The same things were measured in two ways. Each way mixes the same 10 hidden numbers, adds some noise and spreads widely along 5 directions of its own, which tell nothing about the thing.
Some things both ways: the first way, then the second way.
[-1.64 -0.34  2.73  1.89  0.37  1.05  0.08  1.40 -0.79  2.27  0.44  0.09
 -0.70  1.55 -0.83 -1.67 -3.32 -2.36  0.69  1.14 -0.71  1.56  1.83 -0.72
 -0.35]
[-1.93  2.42  3.33 -0.34  0.54 -1.72  0.72 -2.35  0.99  2.61 -1.12  0.64
 -0.28 -0.56 -0.83  0.68 -0.03]

[-0.04 -1.65  0.66  2.80  0.09  1.19 -2.39  1.46  1.67 -0.66  0.16  1.13
  0.24  0.34  1.17  0.02  1.46 -1.30 -0.33  0.00  0.99  3.13 -0.25 -0.37
 -0.89]
[-1.23 -0.88  2.08 -1.84  0.34  1.99 -0.56 -0.55  4.53  0.11  0.26  4.37
 -0.80 -2.89  1.95  1.21 -1.02]

[ 0.66  0.97 -1.09 -2.51  0.69 -0.04  0.83 -3.44  2.20 -0.97 -0.98 -0.31
  0.69 -1.40  0.41  2.72  3.34  1.95  0.54 -1.51  0.37 -0.31 -1.34  0.08
  1.38]
[ 3.58  1.38  0.55  1.95  0.27 -1.08 -3.15 -1.21 -0.41 -0.88  5.82 -2.17
  2.97  3.03 -1.66 -3.78 -1.27]

[ 0.65 -3.93  3.25  0.66 -0.30 -0.89  2.90 -0.46  2.03  2.06  0.86  1.62
  0.32  1.05  1.61  0.96  0.29 -1.37 -2.94 -1.52  0.40  1.97 -0.45  0.99
  0.56]
[ 2.37  2.29  0.35 -0.47  1.07 -0.66 -4.14 -0.93  1.15  0.72  0.50  0.22
  1.95  0.06  1.62 -0.18 -2.29]

[ 0.19 -0.83  2.07 -2.72 -0.46  1.38  3.40 -0.83 -0.39 -2.40  0.97  0.35
  1.26  3.05  0.52  0.33 -3.51 -0.61  0.06  0.24  1.26 -1.37  1.34  1.18
  0.18]
[-0.47  2.73 -2.85  1.00 -0.33  2.25 -0.21  2.00  0.01 -1.89 -1.27  2.63
 -2.89 -2.51  0.80  0.08 -1.78]

[-0.92 -0.55 -1.66 -0.57  1.12 -0.01  2.44  2.04  1.58  0.81 -0.36  0.53
  0.27  2.02 -0.63  1.10 -0.05 -2.05  0.97  0.91  0.57  2.96 -1.14 -0.49
  1.81]
[ 1.14  1.59 -3.03  0.73  0.79  1.55 -0.55 -1.56  3.30 -4.15 -0.86  0.54
  1.28  0.37  2.66  0.27 -2.03]

[ 0.32 -1.32  4.74  1.38 -0.30  3.47 -1.51 -2.13 -0.86 -0.76  1.82 -0.70
 -1.08  2.09  2.05 -1.29 -2.32 -0.91 -0.99  1.90  0.78  1.12  2.82  0.99
 -3.22]
[ 1.74  3.48  2.23 -1.01  1.34 -1.98  3.13 -0.71 -2.21 -2.06  1.68  3.22
 -5.25 -2.41  0.89 -0.53 -0.96]

[-3.31 -0.42  2.07 -0.13 -0.51 -0.16 -2.45  1.74  0.50  0.28  0.13  0.20
 -1.12  1.09  0.74 -0.78 -0.88 -2.28  0.14  0.45  0.50  4.16  1.87 -0.52
  0.18]
[-1.48  0.72 -0.88 -0.89 -1.29  3.29 -2.14  0.69  3.45  0.25  1.36  2.11
 -0.16 -0.28 -0.81 -0.36 -1.53]

[-3.69 -1.35  0.65 -0.86  0.62 -1.91  0.07  2.60  1.02  2.59 -0.22  0.18
 -1.18  0.43  1.62  0.36  0.15 -3.14 -1.26  0.25  0.37  4.05 -0.08 -0.60
  2.00]
[ 4.74  2.69 -2.04  0.45  0.81 -1.17 -0.37 -0.70  1.20 -6.01  3.44 -0.66
  0.34 -0.17  2.04 -1.22 -4.79]

[ 0.53 -0.06  4.21  2.81 -1.00  2.77 -0.16 -1.64  0.47 -1.44  2.00  1.28
  0.03  2.66  1.09 -0.69 -2.61 -1.23 -2.01  2.79  1.49 -1.01  1.44  1.74
 -2.95]
[-0.97  2.70  0.46  1.87  1.09 -1.22  2.26 -0.95 -1.83  1.36 -0.63  3.05
 -1.32 -2.17 -0.98 -0.21  1.19]

[-0.89  2.07  0.63  1.17  0.08  2.18 -0.26  0.03 -0.17 -1.86 -1.45 -1.05
  0.68  0.84 -0.42  1.18 -0.20  0.64  0.78  1.54  1.43 -0.87 -0.12  0.23
 -0.94]
[-1.88  0.08  0.34 -1.73 -0.99  1.20 -0.47 -0.23  2.55 -0.52  1.15  2.60
 -1.94 -2.62  1.17  0.68 -0.86]

[ 0.61  0.09  3.63 -1.62 -0.21  1.45  2.66 -4.14  1.19  1.76  1.31  0.66
 -0.94  1.90 -0.73 -0.19 -3.78 -0.20 -0.86  1.09 -1.23 -0.10  1.83  1.47
 -0.09]
[ 4.06  1.11  0.07 -1.55 -0.43  1.14 -2.72  0.41 -0.85 -2.77 -0.08  2.32
 -1.49  1.81  3.26 -0.86 -3.40]

[-0.82 -1.70  1.06 -2.43  1.35  0.38 -1.57 -0.93  0.74  0.83  1.49 -2.53
 -2.73  0.37  0.86 -1.09 -1.72 -1.41  1.76 -0.71 -0.90 -1.87  0.30  1.21
 -3.19]
[ 2.42 -0.65  3.05 -0.23 -0.67 -1.40  0.71  0.10 -3.22  1.81  2.43  1.51
 -0.69 -2.42 -1.23 -2.37 -0.31]

[-2.46 -1.01  2.99  0.07  2.05 -2.37  2.93  0.72 -1.16  2.54  2.22  1.65
 -1.50  0.70  2.11  2.26  0.17 -3.90 -2.48  0.37  0.66  0.52 -0.05 -1.47
  1.67]
[-0.32  2.91  1.46  1.92  0.40 -2.87  1.33 -1.41 -4.56  2.32 -2.26 -1.61
 -0.14 -1.63 -1.45 -0.71  0.04]

[ 0.23 -1.25  1.31 -2.89  1.08  0.16  2.52 -0.57 -0.33 -3.01  1.57  0.29
 -1.71  1.29  0.20  2.57 -1.95 -0.59  0.69  0.22 -0.43 -0.66 -0.28 -1.50
  3.19]
[-0.31 -0.46 -2.03  2.85 -1.55 -1.09  0.80 -0.94 -0.35 -2.69  2.33  0.82
 -1.81  2.83  0.53 -2.91 -0.83]

[-0.57 -0.99  0.12  0.94  0.73  0.44 -1.36  0.23  0.57 -0.85  2.31  1.27
 -2.16 -0.08  0.98  1.45  0.87 -2.00  0.21  1.15 -0.86  2.59 -0.87 -1.50
  1.94]
[ 1.64 -3.06  1.17 -0.68 -2.10  0.28 -2.10 -0.60  2.11 -1.52  3.37  4.03
  0.26  3.92 -1.16  0.57 -3.32]

[ 0.30 -0.59  2.75  0.09 -0.32  1.45  1.81 -1.10  1.70 -0.22  0.94  1.08
 -1.00  2.59 -0.63  1.10 -2.68 -0.83 -1.26  1.66 -0.11  0.97  0.37  1.14
  0.02]
[-0.90  0.07 -1.55  0.06 -0.81  2.13  0.47 -0.66  0.92 -0.14 -0.21  2.77
 -0.53 -0.61  1.37 -1.86  0.59]

[ 1.12  0.18 -1.17  0.14  1.20  1.34 -0.35 -1.49  1.88 -1.91 -0.13 -1.22
 -0.40  0.83 -0.02  0.82  3.39 -0.01  2.40  0.84  1.80  0.76 -0.97 -0.23
 -1.08]
[ 2.68  0.08 -0.22  0.81  1.23 -1.49 -2.48 -2.34  1.15 -1.26  3.39 -0.17
  1.61  1.80 -0.72 -0.02 -1.13]

[-0.20  2.50  0.51  1.72  0.38  3.73 -2.04 -3.08  0.89  1.78 -0.24 -0.75
  0.33  0.26  0.55 -0.97  0.24  0.31  0.02  2.16  0.24  1.36  1.21  1.52
 -3.26]
[-0.63  2.62  3.41 -2.95  0.51  2.41  0.47 -1.16 -0.76  2.02 -2.83  2.37
 -1.20 -2.41  1.68 -0.56  0.06]

[ 0.36  0.04  2.09  1.56 -0.03  2.43  2.33 -0.80  0.26 -0.25 -0.51  0.72
  2.01  1.73  1.78 -0.22 -1.89 -0.37 -2.09  2.12  1.90 -0.75  0.58  1.20
 -0.45]
[-1.14  2.31  2.58 -0.46 -0.08  1.39  1.82 -0.01  0.14  0.60  2.97  1.90
  0.69 -4.31 -3.91 -0.15 -1.22]

[ 0.26 -0.05  0.75 -0.33  0.03  1.31  2.11 -0.40  0.04 -2.15 -0.65 -0.57
  1.73  1.69  0.56 -0.04 -0.39 -0.09  0.88  0.69  2.44 -1.73  0.23  0.63
 -0.50]
[ 1.64  2.47 -2.55  0.39 -0.22  0.94 -1.66  0.99  2.25 -5.74  1.02  0.84
 -0.73 -1.75  2.08  1.71 -3.20]

[ 0.44 -2.86  1.63 -0.62  1.67 -1.20  1.31 -0.68  1.10  0.03  1.91  1.67
 -0.20  0.16  2.91  1.05  1.48 -2.30 -1.27 -1.24  1.18  0.40 -0.37 -0.98
  0.92]
[ 0.57 -1.29  1.28 -0.92 -1.52  2.96 -2.37  1.57  0.64 -1.07 -1.21  2.50
 -0.06 -1.93  1.12  0.85 -2.69]

[-2.37  1.35  0.70 -1.24 -0.36 -0.27  0.67  0.32 -0.79  0.83  1.47  0.67
  0.05  1.05 -0.81 -0.29 -2.27 -1.98  1.38 -0.03 -0.60 -1.12  0.83  0.37
 -0.33]
[-1.28  2.63 -1.50  1.53 -2.15  2.34 -2.07  1.62 -0.05  0.90 -3.90  0.77
  0.96 -0.01 -0.88  0.96 -0.21]

[-0.96 -0.58  4.12 -0.31 -0.95  0.69 -0.41 -1.36  1.14  0.58  1.45  1.00
 -1.09  2.15 -0.44 -0.26 -2.28 -1.15 -0.63  0.02 -0.15  1.96  2.22  1.32
 -1.91]
[ 2.08  2.64 -2.76  1.26 -1.05  2.81 -1.17  0.88  1.94 -4.60  2.24  1.65
  0.46  1.54  0.32 -1.23  0.34]

[ 0.12 -1.48  0.27 -0.16  1.40  1.35  0.65 -0.21  1.23 -0.11  0.15 -0.34
 -0.78  0.83  2.23  1.21  0.00 -1.00 -1.49  1.50  0.91  1.15 -0.98  0.30
  0.31]
[-0.54  0.19 -0.16 -0.79 -1.02  2.53  1.33 -1.02  0.68 -2.07  0.91  1.76
  0.01 -1.49  1.50 -2.10 -1.65]

[-0.57  0.91  0.13 -0.41  0.74  1.54 -1.39 -1.77  1.27 -0.32  0.19 -1.21
 -1.98  0.03  0.49 -0.33 -0.97 -0.36  0.81  2.17 -0.43 -0.85 -0.26  0.27
  0.01]
[ 1.51  0.22 -0.53  1.29 -1.28 -0.85  1.30 -1.60 -0.82 -3.15  1.22  0.03
  0.13  1.07  2.39 -3.28 -1.63]

[ 0.81 -2.02  3.13  2.22  1.14  1.01  0.61 -1.78 -0.57 -0.84  1.27 -0.43
 -0.38  0.68  3.33 -0.61  1.97 -1.78 -0.88  1.76  2.88  0.07  1.04 -1.11
 -0.23]
[-1.37  1.02  2.55 -0.26 -1.70  0.39 -0.52 -0.19 -1.09  1.90  1.61 -0.84
  1.61 -1.25 -5.01  0.75 -1.33]

Other things, the second way, with their names:
(176): [ 2.20 -1.14  3.36 -0.61 -1.19 -1.06  0.16 -1.15  1.14 -1.67  2.38  1.67
  0.83 -0.27  0.91 -0.68 -2.65]
(135): [-0.71  3.09  1.75  0.51  1.70 -0.65 -1.48 -2.32 -1.92  2.35 -3.73  1.63
 -0.80  1.96  2.92 -1.04 -0.01]
(170): [ 1.08  1.99  1.72 -0.50  0.44  1.00 -0.78 -1.65 -0.47  0.93  0.49  0.89
  1.44  0.72  0.60 -2.51 -1.39]
(35): [ 0.36  2.88 -1.29 -0.40 -0.25  0.85 -1.39 -0.03  0.99 -1.26  3.05  1.41
 -1.26  1.20 -1.99 -0.54 -3.78]
(371): [-1.52  0.92  2.88  0.93 -1.62  0.71 -0.25  0.41 -1.71  2.63 -1.48  0.48
 -1.12 -0.56 -0.57 -1.82  2.50]
(27): [ 0.71  1.61 -1.03  0.30 -1.88  2.56 -1.77 -0.13  1.15 -3.39  0.47 -1.70
  1.41  0.39  2.79 -2.53 -0.48]
(367): [-0.62  1.47  0.32 -0.78 -2.10  1.46 -0.42  0.42  0.34 -1.72  0.02  0.03
 -0.16 -1.38 -0.93  0.84 -2.33]
(103): [-0.65  0.39 -0.32  1.08 -0.39 -1.24 -2.13 -2.32  0.47  2.51  2.23 -0.35
  0.54  3.02 -0.54 -2.74  1.80]
(115): [ 1.14  1.48  0.13  1.97  1.50 -2.01 -2.63 -1.65  0.35  1.93 -3.03 -0.74
  1.73 -0.12  3.91 -1.70 -1.51]
(42): [ 2.70  3.27  0.01 -0.13  2.47 -0.10 -1.21 -1.75 -0.40 -0.94 -0.75  0.22
 -1.05  0.81  2.79 -1.49 -0.13]
(393): [ 0.04  3.43  1.15 -0.19 -0.16 -1.17  1.82  0.74 -3.76  3.27 -1.74  1.84
 -3.63 -4.32 -1.58  0.12  3.37]
(255): [ 2.90 -0.94  2.59 -1.32  0.40 -1.92 -4.18 -1.51 -1.85  1.91  1.92  1.49
  0.52  2.53 -0.31 -0.14 -4.42]
(370): [ 0.63  0.35 -1.05  0.57 -0.59  2.83 -0.59  1.10  0.82  0.21 -0.62  3.01
 -1.75 -0.60 -0.11 -0.99  2.19]
(309): [ 0.47  1.36 -3.30  0.05 -0.63  1.37 -0.88  0.89 -0.92 -1.30  1.23  2.44
 -2.91 -0.12 -0.32 -1.20 -2.89]
(140): [ 2.33  1.82  2.41 -1.11  0.11 -2.20 -0.38  0.36 -1.30  0.04  5.08  0.03
 -0.52 -3.46 -3.80  0.22 -4.31]
(23): [ 1.30  2.22 -1.85  3.15 -1.23  0.02 -1.03  0.32 -0.44 -3.64  0.36 -0.71
  0.05  2.43  0.16 -0.80  0.74]
(284): [-2.32  4.62 -2.92  2.14  1.67 -0.95 -1.15 -4.92  0.57  0.83 -0.93 -4.40
  1.93  2.63  3.29 -4.53  2.20]
(124): [ 0.75  2.42  2.34 -3.61 -0.12  0.47  1.85  0.09 -1.07 -1.20 -2.59  2.31
 -3.74 -5.25  2.75  1.25 -4.08]
(136): [ 3.44 -0.07  3.10  0.11  0.78 -3.13 -1.34 -2.40 -1.13  0.16  5.04  0.19
  2.26  1.77 -2.53 -1.08 -4.32]
(83): [-2.00  4.67 -2.57  0.35  0.39 -0.15 -1.40 -2.29  1.36 -2.48 -6.10 -2.19
 -0.64 -0.19  6.01  0.96 -2.15]
(80): [ 1.26  0.66  1.07  0.29 -0.28  1.79 -4.31  0.93  0.99 -1.43 -0.36  2.84
  0.56  1.08  1.64  1.24 -1.32]
(298): [-1.16 -0.11  2.76  0.31 -1.15 -0.77  0.85 -0.66 -0.68  1.87 -0.86  2.96
 -0.99  0.04 -0.31 -0.66 -2.14]
(451): [ 0.51  1.46  2.94 -4.18 -1.33  1.99 -1.69 -1.05  3.20 -0.89  0.99  2.69
 -0.24 -0.21  1.23  1.84 -0.62]
(11): [ 4.68  3.04 -0.04  4.26  2.92 -3.56 -0.81 -1.32 -1.54 -2.48  2.11 -0.74
  0.55  1.83  0.33 -1.83 -0.20]
(294): [ 2.01  0.42 -0.85  1.03 -0.94 -0.86 -1.69 -0.38  0.92 -1.58 -0.81  1.54
 -1.22  3.07  2.78 -1.00 -0.83]
(266): [-0.38 -0.69  2.13 -1.43  0.46  0.20 -1.84  0.25  1.31  1.82  2.30  3.63
 -2.11 -3.32 -0.13  0.89 -0.02]
(349): [-3.55 -0.54 -0.99 -0.40 -2.39  3.75 -1.24  0.97  2.53  0.84 -1.03  2.99
  0.55 -2.98 -0.98  1.61  1.01]
(313): [ 0.56  1.86  0.31 -2.97 -0.98  3.57 -2.68 -0.25  2.83 -1.26  0.18  2.11
  0.81  0.26  1.85  0.31 -1.90]
(440): [ 2.06  0.05 -0.69 -1.05 -3.09  3.13 -2.08  1.31  0.86 -1.03  2.27  0.49
  1.61  0.46 -1.17 -1.91 -2.25]
(90): [-2.84  1.39  1.29  1.98 -0.91 -0.26 -0.97 -2.01  1.42 -0.20 -0.48 -1.55
  2.87  0.48 -0.13  0.22 -0.44]
(413): [ 1.54 -0.11 -1.72  1.91 -1.16  1.34 -2.09  0.82  0.74 -1.81  2.04  0.22
  0.62  0.49  0.04 -2.07 -0.80]
(109): [ 1.89  3.21 -1.54  1.23  0.23  0.70 -0.28 -0.73  0.23 -3.36 -0.07  0.63
  0.84  1.49 -0.98  1.16 -1.13]
(272): [ 1.62  1.04  2.67 -1.70 -1.85  2.92 -2.26  2.66 -0.96  2.33  1.26  2.24
  0.70 -3.20 -2.38 -0.74 -1.02]
(424): [ 2.63  2.37 -4.04  3.89 -0.77  0.45 -1.13  1.16  0.20 -3.10 -0.42  0.96
  1.75  0.73  1.07 -1.36 -0.65]
(434): [-0.23  2.32 -0.67  2.16  1.42  0.67 -1.26  0.31 -1.22  2.68  0.37  1.80
 -0.56 -0.55 -2.75 -1.07  0.49]
(427): [-0.58  2.38  1.94  0.94  2.24 -4.40 -0.68 -4.00 -0.63  3.09 -4.53 -0.56
  0.11  0.41  4.34 -0.63 -1.74]
(457): [ 1.76  2.42 -1.52  1.80  0.31 -0.13 -0.95 -0.83  0.85 -3.21  0.44  0.92
  0.44  0.56  3.11 -1.33  0.05]
(202): [-2.33  2.12  0.92  1.86 -0.65 -0.39 -6.14 -1.88  0.77  3.11 -0.82 -2.32
  2.90  4.70  0.04 -0.74  0.65]
(101): [-0.10  0.95 -0.90  1.14 -1.47  1.46 -0.18 -0.50  0.56 -1.48 -3.57  0.60
  0.30  1.59  1.79 -0.55 -1.49]

Some of these things the first way, each followed by its name:
[-1.70  1.29 -1.62 -2.22  1.83 -1.29  0.21 -0.54  0.61  0.78 -1.11 -0.69
  0.14 -2.02  0.74  3.42  3.40  0.46  0.41 -1.97  0.07  0.08 -1.79 -0.90
  1.39]	(27)
[-2.83  0.56 -0.21 -1.68  0.11 -1.00 -0.30 -0.18  0.97  2.36  0.20 -0.15
 -1.52 -0.43 -0.06  1.07  0.15 -1.24 -0.01 -0.08 -1.36  2.45 -0.43  0.08
  1.49]	(440)
[-0.30 -2.86  3.52  2.68  0.30  0.68 -1.72  1.13  0.39 -1.71  1.76 -0.22
 -1.11  1.81  2.41 -0.72  0.61 -2.62 -0.79  0.85  2.40  0.27  0.62  0.31
 -3.21]	(349)
[-1.87  1.37 -1.75 -0.26  1.13  2.28 -0.13  0.77 -1.35  1.52 -0.84 -2.47
  0.48  0.45  1.01 -0.96 -1.14 -1.08  1.60  2.03  0.28 -0.14 -0.01  0.57
 -1.10]	(124)
[-2.17 -3.42  0.62 -3.38  1.47 -0.65  2.38  2.93 -1.59  1.26 -0.06 -3.02
 -0.48  1.69  1.98 -1.07 -3.12 -2.77  1.00 -0.76  0.54 -1.01  0.35  0.41
 -0.17]	(140)
[-1.91 -0.45  0.36 -1.64 -0.30  1.25  0.46  0.70 -1.04 -1.26  0.24 -0.41
  0.34  1.33  1.82  0.91 -0.67 -1.15 -0.19  1.11  0.81  3.06  0.92 -0.14
  1.86]	(35)
[-0.05  1.54  0.68 -1.29 -0.95  2.26 -1.12 -3.54  0.95  0.40  0.00 -1.59
  1.01  0.07  0.01 -1.76 -1.44  1.19  1.25 -0.23 -0.18 -2.79  1.05  2.89
 -3.66]	(272)
[ 2.12 -0.23  1.22  2.37  0.03  4.56  0.58 -2.09 -0.07  0.97 -0.50 -2.27
  0.68  1.56 -1.18 -0.76 -1.30  1.34  1.40  0.90 -0.52 -0.17  0.28  1.82
 -3.61]	(451)
[ 0.76 -4.10  4.59  2.20  1.45  0.36 -0.30  0.24  0.04 -0.32  1.37 -0.39
 -1.20  1.19  2.83 -2.78 -1.36 -3.03 -0.32  0.76  2.11 -1.02  1.53 -1.17
 -1.26]	(90)
[-0.14  0.19 -0.26 -0.10  0.48  1.06  2.39 -0.16 -0.54 -0.14  1.14  1.58
  0.35  0.13  0.40  1.85 -2.34 -0.72 -0.78  0.95 -1.31 -0.83 -1.13 -0.61
  3.09]	(298)
[ 0.54 -1.93  1.15  3.53  0.24  1.17 -2.00 -0.64  1.35  0.58  1.01  0.60
 -0.83 -0.16  2.10 -1.49  1.52 -1.84 -0.51  1.72  0.67  2.30 -0.14 -0.80
  0.17]	(427)
[-3.37  1.10  2.64  0.47 -1.67 -1.74 -0.76  0.21  1.85  1.14  1.84  3.11
 -0.98  0.93 -0.32  0.47 -1.64 -2.53 -1.85  0.65 -0.59  1.04  0.56  1.00
  0.41]	(424)
[-0.36  2.15  0.76 -1.29 -0.78  1.10  0.31 -2.23  1.14 -2.68  0.85  1.58
  1.25  1.40  0.21  1.45  0.79  0.16  0.16  0.55  1.70  0.45  0.90  0.60
 -0.29]	(434)
[-2.83  0.55  1.45 -0.51  0.31  0.68 -1.64 -0.17  1.39  3.71  0.34 -0.04
 -1.54  0.53  0.61 -1.33 -2.94 -1.97 -0.89  1.19 -1.22  2.05  1.23  1.22
 -1.24]	(170)
[-1.20  3.83 -0.92  2.59  0.02  2.12 -3.30 -1.80  1.52  0.76 -0.96 -0.18
 -0.46 -1.29 -0.99 -1.15 -0.30  0.41  1.38  2.86 -0.75 -0.98 -0.48  0.24
 -0.84]	(176)
[ 0.45  1.71 -0.55 -2.84 -0.03  1.20 -0.45 -2.97  1.80 -2.92 -0.38 -1.24
 -0.01  0.48 -1.11 -0.30  0.15  1.27  3.31  0.04  0.73 -2.21  0.49  0.46
 -0.76]	(413)
[-2.86  0.73  0.29  2.12  1.00  0.43 -2.79  1.50 -0.70  0.53 -0.60 -1.52
 -0.60 -0.10  2.10 -1.43  2.19 -2.43  1.16  2.04  2.21  2.21  0.81 -1.38
 -0.67]	(83)
[ 2.03 -3.06  3.49  0.57 -0.49  0.44  0.72 -2.71  1.56 -0.76  2.93  1.87
 -1.82  1.05 -0.28  0.67  0.12 -0.71 -0.03 -0.71 -1.22  2.71  0.60 -0.78
  1.68]	(294)
[-3.12  0.64  3.62 -0.22  0.65 -1.91 -1.92 -0.28 -0.25  0.41  2.24  1.18
 -2.27  0.26  0.41  0.66  0.51 -2.88  0.16 -0.39  0.39  1.42  1.76 -1.72
 -0.30]	(23)
